There are 5 hidden switches. A switch that is on adds its own fixed numbers to the row, and there is some noise. The rows also spread widely along 6 directions, which tell nothing about the answers.
Known rows, each followed by its switches (1 for on, 0 for off):
[ 18 -40  29  -9  -2  -5  24 -51  -5  18  -1  19 -11 -10   4 -10 -25  41] => 0 0 1 0 0
[  1  -8   7  27  27  -2   0  -1   3  23   6  10  21   1 -36  -8 -24   4] => 1 1 1 0 1
[ 10 -18  -4 -22  14 -12  -4  -1   2  17 -10  11  23 -13 -24  -3 -19  29] => 0 1 1 0 1
[ -8  24 -12   9  41   5 -25  23  23 -13  10   8  32   0 -29  -1 -18  -1] => 0 1 0 0 1
[-22  23   3  24  42   5   3  32   5  41  19   8  21  15  -8 -10  -9 -31] => 0 1 1 0 1
[ -2 -28  27   1  10 -10   8  -4 -17  21  -9  -1  25  13 -14 -17 -10 -23] => 1 0 0 0 1
[-10 -11 -11   5   4   2   5  -9   5   9  -3   9  23 -10 -16 -27 -24  21] => 1 0 1 1 1
[ -7  -1 -48  12 -15  42  -4  20  -5   2  11  20  -1 -11  29 -15 -33  43] => 1 0 1 1 1
[ -6 -12  10   7  11  -4  19  -7 -16  32 -14   3 -15   5 -12 -20  -5 -34] => 1 0 1 0 0
[-25  33 -17   5  22  24  14   9  12  28  19  36  18   1  -4 -33  14 -22] => 1 0 1 0 0
[-20  13   9  26  31  13  21 -13  21  10   6  14  -4   2 -27 -26  -7 -32] => 1 0 1 0 0
[-36  -1  12  18  26  -6  26   0  20  25  -4  -3  24   8 -39 -39  -8 -49] => 1 0 1 1 1
[-29   5  -8  26   4  37  14  18  -3  20   3   4  14  16  30 -22 -32 -12] => 1 0 0 1 1
[-11  -3  13  -8  26  -5   9  -6   2  -3 -22  -3   4   4 -15 -12  -2 -29] => 0 0 0 0 0
[ -1  -3 -33  -6  16  11 -22  21   0 -32 -31 -14 -37  -9  -4   6 -14 -10] => 0 0 0 0 0
[  5 -16 -10  25   3  12 -29  16 -10 -20  -4  -3  -8  -2 -10   5 -27   3] => 1 0 0 0 1
[ -6   0 -24  37  -3  24 -31  40 -19  11  29  10 -16   0  18   2 -25   2] => 1 0 1 0 1

New rows, each followed by its switches (1 for on, 0 for off):
[ -8  -8  -7   7  15   0 -11  13   2   1   1   6   1   0  -8  -6 -19  -2] => 0 0 1 0 1
[ -4  -7 -10  34  24  17   3  14  11   3  -3   2  -8  -4 -32 -11 -32  -3] => 1 1 1 0 1
[ -9   7   2   2  15   1  -6  20 -32  42   9   9 -10   5  18  -5   8 -22] => 0 0 1 0 0
[ -6   5 -22   3   6  -4 -12   5 -12   9   2  12   1 -13 -12 -16  -4   1] => 1 0 1 1 0
[  5 -23 -19  14  -1  16  -9   4   1  -9  -5   6 -15  -6 -16  -9 -29  21] => 1 0 1 0 1
[  0  20 -24 -14  23  19 -13  23  10  -2   7  24  42  -2   4  -4 -14  33] => 0 1 0 0 1
[  3  -3 -27  -7   3  -3 -20   0  -2 -12  -5  11 -12 -21  -8  -3 -17  31] => 0 0 1 1 0
[  3  -5 -10 -13  20  -2  -7  18 -12  24  -9   0  14   0 -12   2  -9   9] => 0 1 1 0 1
[ -8  14 -30  37  13  24 -29  27   4  -7  22  18 -25 -13   6  -2  -9  -7] => 1 0 1 0 0
[ 11  -4  -3 -21  11   3   5  16 -40  60  -3  10  -4   9  28   5  -8   5] => 0 1 1 0 0
[  6 -26  13  10  15  -3  -3 -19   3 -24 -23  -3 -15  -2 -35  -6 -14 -13] => 1 0 0 0 0
[ -9 -22   1  29  -1   5   8  -8  -8  23   7   3   7   5   4 -21 -40   9] => 1 0 1 1 1
[ 38 -22 -14   0  -6   4 -15 -32   2 -26 -12  18  12 -26 -14   2 -45  79] => 1 1 0 1 0
[ -9 -23 -18  -7  -5  13  12   3 -16  10 -21  -6  20   6   8 -17 -24  10] => 1 0 0 1 1
[-11  -1   4  31  15  12   3   0  23   6  16  14  17  -1 -27 -22 -15  -8] => 1 0 1 0 1
[  8 -16   2   6   7   1 -22   0  -9  -9  10   7  14  -3   6   6 -25  22] => 0 0 0 0 1
[ -1  14 -19  -6   4  28   1   0 -10  10   7  29  12   2  24 -15  -6  19] => 1 0 0 0 0
[-19   5 -17  24  17   2 -10  12  -4  16   8   2 -14  -8 -20 -16  -4 -28] => 1 0 1 1 0
[  0  23 -12 -20  25 -11  -6   0  -2  33   7  19  35 -12 -12 -14   1  12] => 0 1 1 1 0
[ 10  -3 -32  -4  13 -14 -38  26 -27   7  -7  -4 -20 -20  -9  21 -22  19] => 0 1 1 1 0
[ -8  10 -27 -14   4  17  -5  10   0  -6   5  25  42  -3   6 -20  -3  23] => 1 0 0 0 1
[-10 -23  -4  23  22  -4 -17  10  14 -36 -17 -26  -3  -7 -36  -1 -38 -11] => 0 0 0 1 1
[  3  18 -69  61  18  37 -58  52  14 -38  15  -1 -26 -25 -17  11 -52  30] => 1 1 1 1 1
[ -7  -7 -15 -35   7 -10  -2   1   2  12   3  19  38  -8  -6 -16  10  22] => 0 0 1 0 1
[ 19 -24 -35  13   2  30  -8  11  -3  -3 -17   3 -25 -15  -6   0 -51  47] => 1 1 1 0 1
[-20  21 -21  41  13  26 -34  55 -25  27  31   4   5  12  49   0 -32 -16] => 0 0 0 1 1
[-27  15  13  65  38  12   8  19  12  40  22  -9  13  15 -29 -22 -37 -42] => 1 1 1 1 1
[ 16 -24 -17 -27  -5  -3  -8   5 -31  20 -16   5 -30  -8  18   6  -3  13] => 0 0 1 0 0
[-15 -20  10  34  35   6  18   2  12  -3 -36 -27   2  10 -43 -15 -53 -34] => 1 1 0 1 1
[ -6 -39  -2 -36  -3  20  43 -11 -11  14 -51  -4   8  11   8 -29 -15  17] => 1 0 0 0 1
[ 11  -1 -16   4  -1   9 -17  -1  -6 -17   3  22   7 -11   1  -3 -11  16] => 1 0 0 0 0
[-18 -15   1  25  38  12  26  15  18  11 -32 -24 -13  11 -46 -23 -25 -42] => 1 1 1 0 1
[ -4  -7 -15 -13   5   0 -15  -4  21 -11   8  23  25 -15 -15 -10  -9  40] => 0 0 1 0 1
[ -1 -12 -16  19  10   6  -7  10 -14   3 -16   0 -31  -8 -15   1 -13 -23] => 1 0 1 0 0
